There are 2 nested groupings, the coarsest first. Each group lies inside one group of the grouping before and may be the whole of it. The rows also spread widely along 5 directions, which tell nothing about the answers.
Some rows, each with its group in each grouping after it:
  9  27  -8   7 -12   6  10 -11  17  18  30  -1   4   1  -2   8  21  11  14 -17  18  26   9   9 -38 -18 -26 -> tulak z902
 17  13 -13   3  -7 -13  21 -19   0  20  41   1   7  16   6   2  21  21  13 -14  -7  21  -9   5 -46  17  -4 -> tulak z931
 18  11  -9  -6   9   0   8 -24   7  24  44   5  13  30  -4  20  16  -1  -8  -5   1  32  -4  17 -52  -1 -13 -> zeli z43
  3  30  -7   6 -16  -7  15  -9  17  21  35   8   2   4   6  15  18  -1  11 -12  13  28   7  -4 -27 -13 -24 -> tulak z396
 19   9  -8  -4  -8  -6  13 -20  10  21  43   0  15  23  10  -1  23  13   1 -10  -4  30 -14   9 -43  15  -8 -> zeli z848
  6  35 -19   3 -21   6  12  -8  19  14  38   9   2   1   9   3  24   5  17 -19  17  28   6   3 -34 -15 -26 -> tulak z493
 13  29 -19  10 -15  16  -8 -16  16  15  57   3  16  24   4  -4  39  14   0  -3  -1  29 -13  18 -48   4 -22 -> zeli z961
 22   8   6  -5  -4   0  13 -15  11  22  42  -4   7  25 -16  14   2  11 -16   3   0  12 -12  18 -41  10   5 -> zeli z961
 11   9   1  -2 -13  -9  25  -2  16  26  49   7  12  13  10  -1   9   7  -4  -2   8  20 -18   1 -27  15   3 -> zeli z961
 16  11 -13  12   2  -1  13 -26   4  13  45  -4   9  16  -3  -7  38  18   4 -15  -4  12  -8  15 -43  13  -8 -> tulak z902
 10  19  -3   3  -8 -17  20 -18   9   5  54  11  -3  15  -3  21  28 -29  -5   1   3   0  -8  10 -25   9  -4 -> tulak z493
 17  25  -7   0 -10   5  12 -14  15  12  33   1  -1   8 -14  20  10   4   0  -6  10  16   8  16 -41  -9 -16 -> tulak z493
 15  21  -6  -3 -11  -1  24 -11  15  12  36   2   4   4  -2   8  11  11   7 -14   6  19   2   7 -39   2 -10 -> tulak z493
 16  10 -12   0  -3 -13  24 -23  -2  21  42   2   7  18   5   4  19  20   9 -13  -9  24  -5   5 -47  20  -1 -> tulak z931
 18  11  -2  -3 -12  -9   9 -12  17  20  41   3   9  21   6  10  20  -8  -2  -3   2  24 -14   9 -29   2 -14 -> zeli z848

New rows, each followed by its group in each grouping:
  9  24 -11   7 -21 -12  11  -8  13  19  43   9  -2   9   7  11  27  -7  12  -6   7  17  -9   2 -24   2 -17 -> tulak z931
 21  15  -4   1  -9   5   6 -14  13  25  41   7  15  17  -2   8  17   6  -1  -2   5  24 -11  13 -39  -2 -16 -> zeli z43
 15  22  -7  12 -12  -2  14 -12  15  17  34   2   6   5  -3   4  24   8   7 -12  13  17   1   7 -34  -6 -18 -> tulak z902
 17  24  -8  17 -23   7  -1  -7  21  22  54  11  15  11   7  -9  43   1   5   4   2  14 -28  12 -24   2 -25 -> zeli z43
  9  18 -11  -8   5 -17  26 -25   7   8  47   9   1  19  -4  26  16 -19  -1 -13   5  17   7  13 -42   4  -1 -> tulak z493
 16  20  -5  10  -9  -1  12 -17  12  16  31  -2   4   4  -8   4  22  10   7 -12   9  14   1  10 -36  -1 -18 -> tulak z902
 11  19  -2  -8 -11  -2  16  -5  18  24  45   8   7  19   2  16   5  -5  -4  -2  12  27  -1   7 -33  -7  -6 -> zeli z961
 15  25 -14   3  -9   2   8 -19   9   4  45   4   0  13  -9  15  25  -3   4  -8   3  14   4  18 -43  -4 -19 -> tulak z493
 17  17 -11  -1   2  -3  18 -26   3   7  43   1   2  18  -9  12  21   8  -1 -10  -3  12  -1  17 -47  13  -4 -> tulak z493
 15  25 -10  14 -24  11  -7  -8  19  14  63   5  11  20   4  -8  42   6  -3   6   1  13 -26  15 -29   8 -20 -> zeli z961
 22  18  -7   3 -12  11  -3 -14  16  17  49  -4   8  24 -13  10  20  13  -9   4   0  15  -9  23 -44   3 -12 -> zeli z961
 14  12  -8 -10  -1   2  19 -18  10  24  42  -2  15  26   2   5   6  24  -4 -12   1  33  -1  13 -53   7  -1 -> zeli z961
  6  16  -2   8  -5 -15  25 -18  11  20  44   5   9  11   5   6  21   6   6  -9  -1  22  -4  -3 -31   8  -9 -> tulak z396
 13  22 -11  -4  -5  -3  20 -19  13  11  42   5   4  11  -2  11  19   4   5 -15   4  22   4  10 -41   0 -12 -> tulak z493
 16  23  -9   3 -11  -3  20 -16  14  10  43   5   3   8  -5   5  22   4   6 -11   1  14  -6   8 -33   6 -10 -> tulak z493
  9   0   5 -18   9 -26  36 -17   5  21  54  11   5  31   2  25  -1 -21 -18  -1   5  22  -5   6 -36  12  17 -> zeli z961
 18  25   1   8 -23  10  -4  -1  23  16  49  -1   3  19 -10  11  18  -3  -9  12   9   9 -13  16 -28  -5 -17 -> zeli z961
 11  28 -14  16  -9   0   6 -18  13  12  48   2   5  11   6  -5  49   2  12 -12   7  20  -8   9 -33  -1 -23 -> tulak z902
 15  16  -7  -5  -3  -7  31 -13  10  17  33   6   3   5  -4  13   5   8   5 -17   6  20   4   4 -39   4  -7 -> tulak z493
  2  25  -6   7  -7 -12  19 -16  11  21  44  10   4  12   7  15  25  -6  10 -11   6  23   3  -3 -29   1 -14 -> tulak z396
  9   1   4 -18  -2 -17  41  -2  14  32  40  11  12  14  17   5  -8   6  -2 -18  13  36  -4  -7 -32   7  13 -> zeli z961
